The rows come from 4 hidden closed curves, with some noise, and rows from the same curve form a group. Each curve winds through 8 dimensions. The rows are also pushed far along 5 directions, which tell nothing about the answers.
(in the rows, 128 means zero)
Known rows, each followed by its group:
[132 119 144 142 115 135 129 152 128 124 121 116 145 146 126 138 146 141] | S
[126 123 173  89 155 115 113 146  97 178 111 135 116 145  83 115  92  96] | Q
[140 102 107 145 131 152 129 119 166 130 151 150 124 110 120 144 102 144] | L
[144 104 194 129 102 110 117 132  83 100  98  88 144 156 129 125 128 120] | L
[136 112 179 132 108 139 131 151 103 131 110 103 134 171 162 132 153 128] | L
[125 114  62 112 120 163 132 102 152  98  87 168  95 103 120 165 129 125] | S
[143 115 110 153 149 178 126 117 134 152 121 169 117 132 122 128 106 138] | Q
[104 192 147 108 130  69 119 162 105 137 156 142 147 150 110  94 141 112] | S
[120 160 138 124 140 125 118 121 103 138 120 126 149 127  99 104 131 114] | L
[126 142 111 141 147 164 143 113 124 150 126 121 146 125 132 134 121 130] | L
[132  83 191 105 107 121 119 143 118  89  57 108 108 128 115 154 163 154] | S
[126 154  70 123 110 152 119 102 119 128 101 142 126 122 132 134 154 103] | Q
[141 107 132 145 127 150 148 140 144  93 128 138 102 137 148 139 150 137] | Q
[120 149 160 104 125  87 138 137  98  93 119 107 117 143 146 115 148 112] | S
[132 136 145 135 127 113 133 167 146 117 153 132 135 152 136 113 157 135] | S
[143  87 165  94 116 128 114 151 112 113  36 117 127 132 106 153 146 138] | X
[133 121 133 122 131 151 143 147 163 121 124 150 109 131 147 149 159 154] | L
[146 101 115 160 125 166 137 124 154 133 141 115 125 138 169 128 145 143] | S
[121 114 123 164 118 161 132  88 121 118 133 132 127 123 156 144 108 157] | X
[122 151 125  96 135  83 131 170 149 135 165 168 108 136 114 131 116 116] | Q
[106 175 107 112 143 118 127 121  92 133 108 125 156 119  76 127 116 104] | X
[132 123 140 169 125 151 118 136 122 184 186 119 154 156 139 100 108 114] | Q
[144 114 108 136 134 173 121 117 141 157 119 137 121 121 109 139 131 119] | Q
[117  93 164  78 133  97 132 174 155 121 130 171  86 141 121 145  97 131] | Q
[123 119  87 122 119 145 116 124 130 119  79 140 143 116 102 140 130 131] | S
[108 168  79  86 149  89 113 153 164 151 153 177 134 105  81  97 118 103] | L
[115 176  95 133 145 111 127 130 154 145 181 145 119 113 123  91 155 117] | S
[122 173 102 138 137 128 125 120 130 130 146 139 135 122 130  87 160 116] | L
[129 109 154 213 124 189 131  91  90 157 147  82 182 138 135 136  97 158] | X
[133 137  98 121 130 105 141 124 137 100 128 105 138 115 143 124 134 122] | X
[119 148 131 133 155 117 123 141 145 161 157 146 131 139 150  81 130 146] | S
[106 181  91 148 120 103 126 102 118 115 161 140 131 103 130 112 140 126] | S
[116 121  79 121 118 180 123 104 164 161 142 174 114 121 137 152 115 126] | Q
[129 125 148 141  94  87 122 137  94  81 102  72 155 130 143 106 168 122] | Q
[115 171 102  91 134  97 120 135 133  96  97 150 115 114 109 103 176 116] | S
[129 158 155 170 131 161 134 116  82 199 191  94 164 179 163 109 105 102] | L
[130 126 126  96 104 109 128 115 105  79  76  90 147 133 134 147 140 115] | X
[109 135  53 101 134 135 123 126 168 160 124 168 113  98 125 134 124 123] | L
[105 129 156  91 137 127 118 140 117 145 115 165 106 138  98 129 108 114] | Q
[147 116 135 143 144 147 123 138 139 160 151 162 100 152 151 103 119 128] | Q
[118 161 109 145 114 117 131 123  89 145 130  99 167 145 148 136 122 126] | S
[115 132 157 107 141 103 119 165 130 142 128 157 114 125  79 126 124 128] | X
[148 102 225 104 150 142 133 160 115 161 138 130 143 179 108 152  72 131] | L
[134 100 120 123 122 112 126 149 166 114 161 154  90 133 153 108 130 118] | L
[135 102 183  98 102  83 110 114  65  91  51  60 134 132 135 116 143 110] | L
[123 149 122 129 137 143 113 130 126 195 147 129 154 145 125 116 118 125] | S
[127 110 120 112 112 140 130 150 138 117 118 155 105 147 131 142 133 110] | Q
[119 166 146 122 125 110 124 115  90 128 129  71 179 127  93 122 133 101] | X
[123 146 118 142 133 123 127 130 126 156 159 127 173 136 125 123  92 135] | X
[120 118 147 106 153 127 128 128 115 148 120 124 102 117  87 126 108 102] | Q
[113 136 124  76 129  91 127 149 132  99  92 150 117 105  69 160 123 122] | L
[130 122  85 128 119 136 120  99 135 121 102 137 140 101 125 146 110 141] | L
[125 112 105 119 113 128 121 122 167 124 152 153 109 119 135 142 121 132] | X
[134 126 125  93 113 100 120 161 159 120 131 159 117 141 142 126 142 127] | Q
[126 152  88 143 105 129 124  92 108 109 126  99 170 132 154 118 132 116] | X
[118 148 118 114 135  81 132 141 120 113 131 105 145 106  96 115 126 110] | Q
[120 153 127 127 136  99 143 149 126 128 177 116 125 139 127 117 125 101] | X
[106 153 114  57 160  65 113 160 156 127 106 168 117  82  42 117 119 118] | X
[131 132  88 150 117 170 133  87  95 157 114  76 166 121 123 161 110 106] | S
[117 170 120 109 144  88 128 133 112 107 114 110 144 118 115  93 152 115] | S
[131 119 163 186 144 190 130 111 112 183 173 122 157 144 114 132  86 141] | L
[115 164  77 118 149 107 137 114 128 139 150 114 153 104 108 120 101 102] | X
[126 148 148 113 109  92 125 123 100  90 113  63 159 126 110 122 161 103] | X
[129 115 164 106 129 123 121 148 141 116 106 167 118 144 131 131 126 158] | X

New rows, each followed by its group:
[105 147  77  89 108 102 106 126 125 117  77 144 127  91  78 141 147 109] | L
[103 157 145  69 128  74 127 154 115 127 127 101 147 124  86 127 129  87] | Q
[123  91 173 168 116 156 126 116 121 118 145 134 127 150 153 127 106 161] | X
[135 103 144 156 126 163 121 116 102 164 114  83 160 132 109 133 117 120] | X
[144 124 157 162 132 135 136 143 162 103 180 153 108 144 161  99 155 152] | L
[136 111 137 177 159 196 135 130 178 169 209 192 115 143 126 122  89 153] | L
[133 169  86  73 134  96 119 110 129 114 108 129 117 109 115 109 153  80] | L
[115 148 147 111 135 105 128 109 101 126 119 100 155 122 119 130 105 130] | X
[152 117 167 139  99 118 128 146 113  99 102  87 147 167 199 102 185 139] | L
[119 155 141  78 148  96 124 158 123 147 123 125 139 139 103 105 129  94] | L
[110 129 146 121 116 121 113 107  89 146 112  85 150 122 121 111 126 105] | Q
[127 106  86 113  90 115 113 128 145  95  99 151 102 122 159 124 153 122] | Q
[146  92 128 135 113 165 109 106  98 146  69 118 122 137 132 137 126 120] | Q
[150 101 158 189 127 193 135 122 141 164 176 123 125 171 210 101 143 147] | L
[128 126 141 125 121 128 142 139 128 130 139 105 140 131 124 156 125 125] | Q
[126 121 111 106 126 123 134 109 127  86  81 122 104 106 141 131 152 127] | Q
[162  69 175 144 112 145 115 139 153 134 143 131 124 161 174 116 117 150] | L
[124 163  76 149  99 100 128 128 127 133 160  97 154 127 182 105 168 116] | L
[141 102 123 155 128 139 131 133 172 120 167 150 124 121 143 127 117 156] | L
[135 100 129 121 114 140 105 121 126 148  99 127 153 123 104 138 103 131] | L
[135 128 199 104 144 106 124 141  65 128  69  95 134 148  96 123 125 115] | Q
[142 112 115  86 130 117 123 140 157 116 115 126 105 120 117 122 146  95] | L
[138  92 157 127 135 178 115 124  96 162  72 131 139 150 103 141  95 126] | Q
[148  68  87 170 137 252 135  86 136 162  87 138 127 116 104 183  91 137] | Q
[129 127 112 102 133 140 134 138 138 117 106 142 110 137 121 134 145 110] | S
[126 170 103  93 129  84 125 127 115 131 143 121 138 127 116 120 118  87] | L
[139 142 142 103 114 118 125 120 101 119 111 101 125 143 131 133 149  93] | L
[142 108 119 132 130 171 117 121 136 160 114 133 125 126 105 137 127 115] | Q
[119 152 105 161 128 132 119 131 132 153 159 154 134 121 122 108 135 136] | X
[151  84 190 129 107 139 112 129  81 132  71  94 125 165 155 123 139 126] | Q
[123 142  75 130 134 136 130 143 169 162 182 192 115 126 119 143  96 126] | Q
[124 166 107 156 149 135 144 117 116 139 147 125 129 119 137 117 139 130] | X
[137 131 122 133 142 119 126 163 183 155 184 159 133 146 158  93 132 148] | S
[122 129 154  97 147 127 114 135 126 132 108 160 124 126  79 120 108 121] | L
[108 204  95  99 147  68 132 126 100 135 125  94 149 116 127  97 153 102] | S
[140 134 167 140 129 130 125 144 114 126 141 118 152 155 117 111 132 121] | L
[124 131 144 174 115 137 121  94  64 164 117  31 188 129 156 101 132 118] | L
[121 122  72 116 113 132 129 103 135 131 112 123 112  98 132 158 126 116] | L
[122 115  92 138 115 176 105  66  92 183  98  99 146 105 103 150  94 100] | L
[115 128 158 108 150 128 106 113  77 189  93 103 162 120  71 124  73 109] | Q
[116 162 156 127 135  90 115 119  70 148 101  78 176 115 100 107 121 127] | X
[133 135 133 108 139 122 145 129 119 119 127  98 123 128 115 143 131  99] | L
[133 151 138 104 132  91 120 128  82 101  68 106 126 123 110 108 157 106] | Q
[111 161 121 109 135 102 119 100  94 141 117  88 178 110  96 125  97 113] | X
[152  84 152 117 113 176 126 125 111 133  60  99 142 154 146 154 137 129] | L
[127 144 118 175 137 150 141  99 121 141 172 120 134 136 188  94 126 137] | Q
[114 137  91 141 131 157 129  87  91 150 115 110 135 113 109 139 103 100] | L
[114 108 169 128 141 125 137 155 129 141 133 130 121 137 130 125 117 145] | L
[121 184  73 114 163 114 141 149 186 152 198 168 131 111 122 102 136 117] | L
[126 124 136 149 136 165 129 119 137 159 170 117 159 139 105 134  96 121] | X
[128 147 126 107 127 105 124 107 110 122 113 104 141 120 145 114 128 116] | S
[121 124 219 121 120  65 129 156  93  97 111  78 135 139 148 104 156 152] | L
[131 130 132 136 124 113 117 126 121 131 161 134 130 138 123 107 106 107] | L
[129 126 175 140 139 113 117 124 104 153 162 120 137 153 147  82  97 120] | L
[116 164  29 133 126 123  99  94 145 164 154 155 157  86  94 107 102 104] | L
[133 144 101  96 136  96 142 150 170 112 140 126 114 114 152 116 165 121] | L
[147 104 148 102 126 132 131 146 145 124 126 147 115 153 136 147 109 124] | L
[117 125  58 117 124 135 124 109 161 138 140 172 104  93 111 157  98 124] | L
[127 149  90 180 143 180 124  72 122 189 174 106 169 110 133 111  97 125] | S
[129 107 150 131 142 145 124 115 118 176 136 125 152 133 119 145  60 138] | L
[139 111  89 154 162 194 137 109 167 170 183 175 122 134 123 125  65 120] | L
[124 125 181 146 133 136 133 127 107 156 177  81 159 155 120 123  99 112] | X
[137 114 116 149 122 179 127 106 128 145 115 116 126 133 155 126 152 125] | L
